There are 5 hidden switches. A switch that is on adds its own fixed numbers to the row, and there is some noise. The rows also spread widely along 7 directions, which tell nothing about the answers.
(in the rows, 128 means zero)
Known rows, each followed by its switches (1 for on, 0 for off):
[108  97  88 146  97 152 139 141 121  45  80 109 152 139 101 128] -> 0 1 1 0 1
[101  80  61 116 119 172 146 164 194 116  97 166  95 153  41 179] -> 0 1 0 1 1
[132 133  71 123 116 135 167  99 141 100  83 141 135 134 131 171] -> 1 0 0 1 1
[168 158 127  96 185 127 156 104 142 184 124 150  83 122 122 174] -> 1 0 0 1 0
[111 103 106 111 145 133 158 138 161 146  84 145 126 119 172 150] -> 0 0 0 1 0
[172 180 104  99 198  97 148 133 149 161  96 131  95 122 144 202] -> 1 1 0 0 0
[144 133 110 155 108 161 107 130 118 111 159 108 117 138  83 122] -> 1 0 1 0 0
[116 107 140 146 119 174 203 107 153 212 153 153 116 105 102 136] -> 0 1 0 1 0
[155 129  52 109  96 149 113 119 145 136 128 142 131 161 102 170] -> 0 0 1 1 0
[109  85 123 150 141 148 151 139 150  94 104 136 114 127  93 129] -> 0 0 0 0 1
[119 115 101 128 131 156 189 132 152 129  67 146 136 100 143 163] -> 0 1 1 1 1
[131  97 157 148 149 179 186 116 149 131 106 146  87 113  64 127] -> 0 0 1 1 1
[118  98 117 142 125 151 119 127 110  93 135 129 150 123 117 109] -> 0 0 0 0 1
[ 99 112  95 152  94 148 177 120 158 107  94 111 129 145 102 150] -> 1 1 0 0 0
[106  94 122 152 114 144 183 103 168 135  96 129 128 144 115 139] -> 0 0 0 0 0
[167 140 132 107 156 146 180  71 149 221 142 161 100 131  99 172] -> 0 0 0 1 0
[ 74  91  43 131 100 138 108 205 175  51  73 110 128 152 119 154] -> 1 1 0 0 0

New rows, each followed by its switches (1 for on, 0 for off):
[148 137  66 107  99 150 110 109 105 150 170 143 149 151  92 146] -> 0 1 0 1 0
[155 133 117 153 120 151 186  78 148 126 136 136  72 164  24 155] -> 1 0 0 1 0
[139 113  89  73 165 146  67 135 126 120 128 143 144 149 104 151] -> 0 0 0 0 1
[112 105  78 121 123 170 136 157 181 141  97 147 132 125  99 177] -> 0 1 1 0 1
[129 119 102 141 133 118 210  91 141  98  61 147 137 118 154 160] -> 0 0 0 1 1
[130 127  91 180 113 121 162 151 123  60 112 116  96 118 127 129] -> 1 0 0 1 0
[137 124 138  85 159 153 150 107 123 140  82 125 120 138 112 140] -> 0 1 1 1 0
[176 161  78 109 137 104 114 110  89  18  71 100 109 176 101 152] -> 1 0 1 1 0
[114 106  82  82 124 175 121 136 137 127  90 146 154 133 113 155] -> 0 1 1 1 1
[132 111  95 140 119 148 130 127 136  87  97 128 137 132 112 144] -> 0 0 1 0 1
[166 160  90 125 171  91  86 153 107  59 119 107  95 145 117 151] -> 1 0 0 0 0
[130 124  50 125  94 131 135 119 120   5  44 115 139 168 107 159] -> 1 0 1 1 1
[169 143  46  95 147 126 114 139 155 111  91 160 116 141 117 204] -> 0 0 1 1 1
[ 96 108 122  70 133 156 135 106 118 108  74 114 148 159 115 126] -> 1 1 0 1 0
[136 120  59 120 113 119 165 107 166 117  83 147 123 162 126 182] -> 0 0 0 1 0
[115 114 119 125 128 144 128 118 144 111 114 112 120 155 103 134] -> 1 0 0 0 0
[140 132  60 129  93 133 178  97 143 131 109 144 131 160  98 179] -> 0 1 0 1 0
[112  87 104 109 158 158 159 139 187 140  88 167  90 131  87 171] -> 0 0 0 1 1
[111 112  66 102 104 166  92 133 128  91 129 126 160 156  75 150] -> 1 1 0 0 1
[152 137 123 156 131 114 166  90 112 126 126 120 140 124 151 132] -> 0 0 0 0 0
[119 108  89 161  81 151 147 121 145 114 112 116 149 137 130 133] -> 0 0 1 0 0
[151 127  81 161  68 160 125 114 100 125 168 130 143 129 110 117] -> 0 0 1 1 0
[ 52  57  78 137  40 202 202 100 168 140  93 151 192 133 121 134] -> 0 1 0 1 1
[115 119 151 148 103 178 182 104 131 162 117 121 136 100 149 110] -> 1 0 1 1 0
[127 109 113 154 156 123 218 117 171  95  55 153  90 118 116 167] -> 0 0 0 1 1
[ 90  92  79 103 124 155 179 132 181 129  57 158 139 132 124 177] -> 0 1 0 1 1
[116 101 112  94 148 140 104 143 120 110 108 135 126 137 143 120] -> 0 0 0 1 0
[173 158  81 144 135  93 158 105 102 109 118 137 122 124 158 156] -> 0 0 0 1 0
[163 154 106 121 168 139 158 131 149 165 141 147  67 129  70 178] -> 1 1 0 1 0
[141 140 104 136 137 124 129 126 132 113 122 116 120 136 129 145] -> 1 0 0 0 0
[110 106 101 103 109 147 123  82 107 104 102 127 198 145 151 127] -> 0 0 0 0 1
[154 137  24  76  99 146  92 130 140 123 113 141 142 180  88 188] -> 0 1 1 1 0
[121 109  92  77 167 131  69 177  98  76 107 124 127 138 133 121] -> 0 1 0 1 0
[105  93 111 180  71 156 127 130  73  77 168 117 164 109 143  59] -> 0 0 0 1 0
[112 111  72  94 126 171  90 181 153  90  95 121  98 159  73 153] -> 1 1 1 1 0
[ 90  77 150 124 150 163 159 132 123 112  95 141 138  95 148  98] -> 0 0 0 1 1
[117  87 111 116 134 183 133 146 163 126 103 153 105 131  77 142] -> 0 0 1 1 1
[153 142 117 179 100 168 157 101 124 139 160 126 128 105  92 135] -> 1 0 1 0 1
[151 132 111 129 166  97 185  85 142  70  48 134 113 154 109 177] -> 0 0 0 0 1
[117 107 110 129 115 149 197  91 169 168  95 149 127 133 134 156] -> 0 0 0 1 0
[131 121 136  61 167 152 129  94 136 216 124 154 143 125 158 149] -> 0 0 0 1 0
[147 145  36 124 106 113 202  96 185 147  77 157 117 161 113 222] -> 0 1 0 1 0
[148 133 149  79 201 138 162  91 146 168  92 146 117 132  95 175] -> 0 1 0 0 1
[110 111  58 115 116 140 158 132 174  88  61 148 124 142 118 186] -> 1 0 0 1 1
[147 151  97 119 152 116 120 129 141 141 122 126 121 129 151 166] -> 1 0 0 0 0
